The same things were measured in two ways. Each way mixes the same 9 hidden numbers, adds some noise and spreads widely along 6 directions of its own, which tell nothing about the thing.
In the rows, zero is written as 128.
Some things both ways: the first way, then the second way.
[126 115 116 123 135 156 156  74  95 120  87  81 209 133 150 157  87 156
 135 144 172  97]
[156 157 139  92 158 143  99 170 107  81 182 165  59 122 134 111 121  70
 122 166  94]

[119 119 107 148 131 161  97 117 125  82 121 165 195 176 155 132 112 138
 158 101 155  78]
[ 89 105 113 129 108  77 113 134 107 139  82 105 196 155  94 105 166 165
 118 101 124]

[116 112 123 116 110 128 132 124  85  94 107 103 228 170 140 127  87 127
 134 147 161  87]
[134 127 114 107 129  98 122 148 150 132 118 136  96 131 111 128 118 130
 160 144 116]

[122  63 122 115 130 149  90 198 153 106 111 148 167 183 139 164 106 139
 127  72 129 168]
[ 88 104 128 117 134 203  84 119 159  81 139 178 169 146 102 155 168 143
 100  62 135]

[118 164 101 146 157 118  85 138 137  99 137 191 131 126 134 122 141 109
 102  91 103  88]
[163 148  90  58 161 163 119 152 146 110 144 105  78 143 101 111 129 101
 141 208  66]

[134 126 164 163 169 136 136 109 108 181 110  96 174 116 177 150 119 148
  91  73 115  95]
[ 87 113 111  88 143 135  67 162 143 137 155 161 144 130  56 121 193 116
  88 121 134]

[124  99 150  96 124 123 101 173 118 124 135 142 139  82 119  45 184  98
 155 121  56 167]
[144 122 179  70 119 151 119  83 202 191 139 176 103 135 131 169 133 131
 135 185 130]

[122 109 153 113 127 111 139  91 114 138 101  66 134  85  74  71 144  99
 175 168  94 138]
[ 90 123 149 207  81  83 147 131 113 126 107 146 149 110 163 165 115 150
 126  55 156]

[121 124 138 138 142 155 128  75 106 165 116  82 146  44 115  74 145 115
 119 131 113 109]
[130 166 151 111 100 137 117 120 141 149 150 163  81 128 134 170 126  82
 145 171 121]

[152 173 153 151 120  85 122 128 149 183 155 123  99  99 154  92 160  90
 147 100  54 152]
[100  79 138 153 128 134 145 131 130 130 135 153 118 107 153 159  88 133
 115 121 131]

[114 135 151 104 122  58 169 147  96 161 124  95 116  79 108 128 127 120
 142 159  72 141]
[136 155 100 165 120 137 148 152 120 148 137 137 136 104 149 103 117 135
 120 117 133]

[118 174 140 189 129  67 114 115 125 162 105 111 149 149 145 136 108 120
 159 135  97 121]
[153 112 109 110 175 182  88 137 128  68 190 176  68 140 135 171 131  81
 107 141  66]

[108 103 100 114 126 153 117 161 132  85 131 186 164 143 144 141 114 148
 142 103 135  99]
[133 155 133  99 105 131 136 132 136 155 122 123 132 123 121  92 143 126
 111 158 109]

[133 117 128 118 138 112 155 117 150 113  91 110 132 165 117 143  91 124
 150 130 132 105]
[ 66 116 124 144  86 137 167 143 136 121 112 130 134  88 133 137  98 147
 106  89 145]

[117 122 135 147 165 125 156  76 104 138  65 116 134 124 143 137  80 150
 135 125 172  83]
[119 131 141 126  95 120 116 133 137 153 115 157 116 119 102 117 156 113
 133 124 103]

[128  94 136 160 121 126 111 122 100 141 145  87 166 119 140 164  93 153
  95 135 166  84]
[137 154 109  82  99 169 158 118 169 188 107 113 137 115 120  90 116 141
 133 190 114]

[120 106 141 136 156 124 104 113 135 131 113 116 106  77 117  94 124 164
 150 156  97 117]
[131 181 176 124  82 169 167 112 149 133 150 156  84 106 150 141 134 116
 102 131 110]

[105 120 123  65 141 141 166 184 155 137 157 169 114  68 127 100 139 123
 104  79  46 101]
[ 92 165  95  82 135 165 141 157 139 163 175 127 106 111  93 130 135 111
  90 185 149]

[106  80 125  85 101 142 126 148 110  87 125 146 170 140 108  97 131  92
 163 125 139 130]
[ 88 113 101 191 172 120  89 171  43  93 155 164 158 132 120 125 159 129
 114  78 131]

[145 132 116 130 167 137 107  91 136 113 128 146  92 106 112 123 172  90
 109  85 116 107]
[173 112 148 134 135  62 140 144 159 157 146 148  93 117 153 115 122 144
 106 127 116]

[139 157 170 160 113  38 139 116  84 154 130  89 138 145 153 124 126 129
 187 166 107 135]
[128 105 110 167 164 125 126 146  88  94 111 128 128 110 156 131 111 151
 152 123  90]

[ 93  66 128 147  89 155  62 206 117 130 183 164 173 103 148  98 116 149
 125 110 134 107]
[126 134 112 124 133 191 136 114 132 155 129 121 143 142 117 134 147 128
 129 172  98]

[133 111 168 122 119  92 136 150 100 174 169 104 112  72 144  99 144 131
 140 125  64 123]
[ 86 169 110  88 181 223 106 133  86 167 209 187 117 109 105 133 167 108
  82 196 132]

[141  77 133 122 136 163 155  87 105  89 113  94 199 131 124 139 138 152
 141 144 172  83]
[ 79 162 145 121 132 157 123 192  55  89 131 111 149  75 125  67 127 100
 110 168 135]

[132 128 105 107  99 103 176 149 143  94 142 184 122 156 144 137 126 125
 198 122 136 125]
[146 102 167 110 195 177 135 140  85 144 198 169 108 110 173  93  99 104
  74 212 106]

Other things, the second way, with their names:
K_883: [117 141 195  78  80 103 147 110 224 173 136 165  77 147  95 160 146 137
 127 125 159]
K_262: [128 126 166  95 172 176 112 151  90 119 194 176 103 103 152  98 120  87
  76 191 111]
K_756: [ 44 149 144 148 111 128 119 158  84 138 150 154 160 111  93 126 178 128
  83  98 172]
K_708: [ 97  95 160 125 130 154 129 167 116 120 165 149 102  96 125 122 115  83
  83 160 119]
K_40: [135 172 111 114 158 118 141 140  99 162 149 138  93 114 132 118 137 141
 134 181 109]
K_425: [138 150 159 124 124 136 114 149 142 128 114 131 142 121 123  95 146 131
 146 146 134]
K_412: [ 74 156 171 146 100 157 138 122 122 112 153 177 109 107 149 180 118 123
 118  99 168]
K_968: [104  87 151 136 143 104 146 171 160 169 169 152 115 115 107 115 127 137
  82 126 170]
K_641: [155 113 176 125 158 107 130 124 162 195 189 169  94 122 140 155 158 133
  78 171 132]
K_531: [116 197 186 103  90 165 128  87 131 146 121 159 118 150 125 158 160 121
 157 158 130]
K_126: [122 158 111 108 156 114 120 148 154 118 177 135 106 148 115 165 152 142
 102 123 160]
K_8: [112 151 141  94 126 125 127 174 159 113 133 121  94 104  96 120 136 124
 136 152 139]
K_360: [141 175 133 143  74 121 143 111 159 161  99 161 131 137 127 114 142 152
 157  84 131]
K_528: [ 96 166 163 207  55  72 142 144 131 119  95 139 124  73 155 164 145 146
 137  52 149]
K_833: [154 153 135  98  73 145 173 104 228 177 133 152  80 124 136 150 100 134
 129 134 132]
K_980: [118 146 128 118 100 100 153 127  95 162 129 125 151 136 136  87 136 136
  79 137 116]
K_647: [116 117 131 114 159 119  95 144  98 110 144 156 121 158 113 132 142 117
 136 138 119]
K_552: [169 152 152 119 144 115 132 139 135 142 139 120 159 133 143  72 168 163
  85 137 118]
K_605: [130 139 164 157 143 162 122  99 123 117 144 141 136 148 156 191 152 134
 133 142 122]
K_975: [ 89 125 179 150  99 144 165 182 152  87 144 136 132  86 143  94  98 132
  82  78 185]
K_853: [ 95 145 122  86 136 155 100 144 113 123 148 119  96 107 102 173 152  85
 122 206  98]
K_513: [129 126  79 155 141  84 153 110  72 176 128 130 147 142 169 135 104 159
 118 145 109]
K_604: [147 122 130  82 124 105 151 127 198 151 111  88 105 100 139 152 116 158
 124 189 110]
K_311: [118 132 165 164  85  95 124 132 182 121  85 125 160 119 130 151 149 167
 149  68 161]
K_34: [111 139 111 151 149  62 105 141 122 135 140 165 108 120 124 174 158 165
 138  87 142]
K_414: [138 136 125  95 175 192 106 156 112 111 188 160  92 100 119 111 159  97
  77 175  77]
K_585: [110 120 112 131  98 106 131 118 163 169  79 127 142 136 100 144 140 161
 170 119 125]
K_550: [143 187 168 114  59 115 180 101 152 177 126 138  97 104 185 141  80 116
 127 168 140]
K_499: [ 93 116 113 145 177 163  61 155 104 122 170 178 147 156  82 158 184 110
 132 120 149]
K_121: [154  99 167 119 140 132 163  84 217 152 138 134  67 130 164 232 100 159
 146 171 113]

Some of these things the first way, each followed by its name:
[124 118 142 112 143 118 147  74  89 117 134  95 110  98 123 125 125 132
 137 149 141  67]
K_40
[115 127 169 136 121 105 156 130  83 190 133  84 163  63 148  91 133 126
 127 139  88 122]
K_499
[146 120 130 130 126 113 142 113 125 114 122 126 148 133 125 111 153 112
 172 140 118 131]
K_262
[127 143 162 126 120  62 152  97  77 111 113  74 183 162 131 120 115 122
 178 170 105  89]
K_34
[ 95 138 127  91 118 120 156 196 125  93 104 167 226 157 180  79  73 191
 184 163  75  94]
K_883
[110  49 136  97 152 165 130 162 125 112 110 160 111 110 118 124 130 138
 127  81 126 121]
K_414
[110 116 126 106 139 111 158 168 149  85 134 218  95 117 108  71 160 106
 188 118  77 102]
K_641
[154 126 129 127 124 130  99 112 149 114 149 112 137 123 109  90 156  98
 148 132 104 126]
K_412
[126  80 150 160 125 141 101 138 112 106 158 108 208 151 135 136 140 149
 138 118 116  76]
K_604
[116 104 109  93 120 172 155 103 111 107 103 118 188 134 151 131  95 140
 152 124 163 101]
K_647
[123 100 133 133 149 121 142 111 125  89 104 147 139 157 134 150 123 143
 154 114 152  87]
K_528
[143 166 105 136 158 140 107 105 161 121 176 142 111 111 130 156 162 111
  89  81  81  69]
K_126
[110 140 113  91 132  89 127 168 108 115 113 159 121 127 145 130 106 136
 141 137 101 142]
K_360
[126 111 116 164 149 185 104 113 148 108 146 190 140 127 149 117 151 117
 117  52 144  55]
K_853
[104 101 117 105  91 141  95 219 128 119 154 144 204 145 156 129  77 150
 108 110 109 123]
K_833
